The first 5 rows are patterns. Each new row is the sum of 2 different patterns, raised or lowered, with some noise. Before adding, each is slid sideways (what falls off one end comes back at the other) and multiplied by a number that may be negative. Names go in the order of the patterns.
(in the rows, 128 means zero)
Some rows, each with the names of its patterns after it:
[ 97 125 106 106 101 115 173 113 121 119 125 116 138 134 130 118 183  79
 112 135  98 103 118 130 130 121 125 134 117  94 115 134 102 140 144 124
  99 112 130] | Q34
[143 129 123 173 146 135 121  95 114 114 158 154 130 126 123 114 104 151
 138 123 135 104 142 129 106 120  97 113 186 152 131 132 127 103 139  97
 132 127 109] | Q604
[129 127 164 126 159 125 114 166 128 104 102 114 125 146 109  97 134  98
 142 118 102 117 117 144  94 157 150 133 141 125 111 119 160 163 120 105
 135 106 125] | Q364
[ 75 111 145 158 117 119 141 152 137 155 139 121 108 153 154 111 141 140
 127 124 148 116 126 135 114  99 127 110 141 134 101 100 129 107 118 100
 134 133 144] | Q838
[125 126  65 126 100 173 135 149 114 109 149 114 120 109 110 127 125 113
 125 122 126 126 156 153 118 113 122 127 143 153 165 129 157 100 171  93
 157 143 118] | Q454

New rows, each followed by the names of its patterns:
[123 191 182 129 120 150  98 168 111 123 135 120 173 116 170 204 165 163
 138 104 128 164 204 160 127 151 121 132 129 164 189 141 181 124 143 184
 130 116  95] | Q604 Q364
[115 108 103  92 141  97 101 140  68  90 127 155 132 106 123 125 151 124
 153 111  70 140 121 122  97 142  77  84 103 106  53 167 128  78 111 138
 132  97 120] | Q34 Q364
[134 159 132 159 136 143 148 165 154 192 179 183 131 146 121 156 158 159
 177 161 166 164 147 141 178 162 156 159 142 145 138 147 157 140 147 176
 150 132 156] | Q604 Q454
[171 135 103 130 172 161 151 168 166 133 134  91 188 123 128 125 113 148
 149 141 144 118 112 163 184 111 144 141 136 152 150 151 105 180 114 110
 146 154 142] | Q364 Q838
[162 114 150 174  82 130 146 110 153 131 157 113 128 123 152 139  91 134
 148 125 161 154 137 119 126 143 109 137  98 100 119 135 188 124 121 115
 112 128 131] | Q34 Q454
[160 128 174 120 125 135 139 168 168 145 130 100 140 165 154 172 143 163
 144 122 158 131 155 127 119 147 170 170 163 140 122 160 179 100 201 140
 148 186 170] | Q34 Q364
[139  82  75 128 100  60  88  89  88 124 108  73 118  62 103 113 103  88
 108 118  93 116 108  85 154 110  67  62 133 132  78  57  96  56  84 103
 112 103  72] | Q364 Q838
[ 76 121 107 108  96  86  70 101  88  95 101 107 125 114  55 109 118 113
  80  89 111 132  99 106 114  81  96 116 109  82 106 120  84 116 131  97
 108 107  82] | Q364 Q838
[194 233 199 168 149 176 214 184 161 185 143 191 194 184 159 138 188 224
 196 190 193 169 177 197 155 200 211 174 215 177 178 248 226 190 199 168
 198 170 206] | Q604 Q838
[169 159 128 194 169 161 171 175 166 125 141 157 161 170 173 193 149 136
 176 145 145 166 193 155 148 183 154 188 165 175 180 123 188 170 125 143
 164 145 152] | Q34 Q604
[ 88 122 122 152 126  71 118 147 163 161 165 107 171 124 161 118 139 149
 139 132 132  46 154  68 146 126 132 111 122 153  79  83 113 128 116 142
 110 119 118] | Q364 Q454
[ 67  95 120  66  68  63  97 114 132  83  79 138  95 125  53 133 132  92
 116 103  25  75  91 160  84 125  91  75 112  98  74  74  83  81  65  79
  74 100  95] | Q838 Q454
[186 133 150 132 154 185 136 158 202 164 153 163 110 136 145 165 147 150
 133 157 142 105 147 159 127 147 104 168 156 146  95 107 151 229 162 145
 165 170 136] | Q604 Q838
[ 99  70 101  77 130 137  64  85 113 120 127 126 123 117 152  69 166  57
 137 136  99 107  88  66  78  60 142  98 123 101  90  97  61 101  99  80
 116 101  87] | Q364 Q454
[111 124  97 109 116  78  81  99 120 116 126 129  92  82 102 114  97 118
 115  84  89 106 132 117  99 105 123 110 135 124  78  92 138  82 103 130
  89 116 104] | Q34 Q604
[ 38  57 104  51  81  92  77  73  89  78  94  63  68  88 118  27  93 126
 117  61  73 108  86 102  98  85  67  69 163 105  75  98 103  84 101 118
  89  84 154] | Q34 Q838
[162 116 141 150 177 155 181 156 106 156 119 150 120 154 145 108 139 169
 117 191 158 123 181 186 146 163 129 156 165 147 159 159 180 113 147 129
 120 147 179] | Q34 Q364
[168 138 101 105 101  84 110  64  88 134 113 168 118 105 113  82  83  85
  98 117 148  67  68 117  74 144  84  82 119 104 152  87  79 105 110 114
 105 116  88] | Q604 Q364
[ 71  96 130 175 142 138 124 137  97  87 123 177 126 107  64 139 127  81
  83  77  75 162 147 137  95  90 107 114  74 123 121  79 143 120 105 174
 161 124 128] | Q604 Q838
[ 92  94  70 145  68 131  89 101 105 123 114 159 122 154  75 117  85 120
 146 113 122 131 134 144 109 110 114 149 127 102  94  95  97 112 106 110
  93  92  95] | Q838 Q454
[169 142 113 164 126 152 173 167 131 115 174 108 138 123 127 157 161 172
 123  60 126 156 129 160 162 128 164 102 140 125 130 149 107 102 146 157
 156 169 132] | Q604 Q364
[159 160 101 189 120 145 184 169 133 189 166 205 109 171 140 171 177 109
 173 140 179 186 126 162 193 185 176 164 144 148 160 164 197 150 167 165
 143 133 144] | Q364 Q454
[138 132 124 127 109  63 144 127 115 122 102 121 110  93 113  50 132 174
 131 136 134 119  90 122  92 118 108 103 150 123 105 171 125 110 110 103
 111  99 162] | Q34 Q604
[ 78  90  45  87  69 109  91  44 106 107 109 106 100  65 120 124  84 128
 101 105 129  98 100  97 144  67  89  96  99  92 106  92 100  71  89  93
  94 119  89] | Q364 Q838
[108 146 143 152 138 119  97 122 142 170 137 150 153 154 100 178 110 147
 163 130 128 150 103 136 127 167 138 180 150 119 174 132 155 113 116 121
 182 139 119] | Q838 Q454
[211 156 212 157 151 210 155 140 144 124 149 176 149 154 177 144 157 137
 138 152 155 185 146 176 176 171 172 174 139 153 205 201 175 150 133 129
 159 162 164] | Q604 Q364
[146 117 177 128 137 136 106 122 103 170 123 110 120 111 114 116 147 109
  97 137 121 128 141 110 117 102  86 169 122 128 136  97 106 148 119 137
 125  96 149] | Q604 Q364
[164 102 104  94  70 119  91  95 110  87 121  99  80 121  96  84  83 116
 120 105  76  77 106  95 133 128  85 121  70 148  51 145 128  95 108  98
  36  94  98] | Q364 Q454
[169 234 134 165 189 144 133 169 162 192 179 150 154 171 135 160 156 166
 191 205 125 144 183 206 148 168 176 189 168 195 219 160 153 197 202 153
 197 195 178] | Q34 Q838
[128 137 131 157 153 127 169 126  84 118 152 140 127 170 126 164 146 152
 150  80 141 138 111 120 134 124 141 134 145  61 158 141 124 156 158 151
 114 120 137] | Q34 Q604
[155 158 162 114 151  98 186 113 160 144 117 119 115  83 134 102 176 122
 155 117 101 144 100 115 146 126 131 130 116 114 132 114 131 155 144 128
 118 123 154] | Q604 Q454
[183 156 190 167 178 191 176 188 184 141 161 169 170 155 168 169 197 171
 171 172 149 149 174 130 174 144 193 173 169 183 156 158 203 172 189 154
 177 145 172] | Q604 Q454
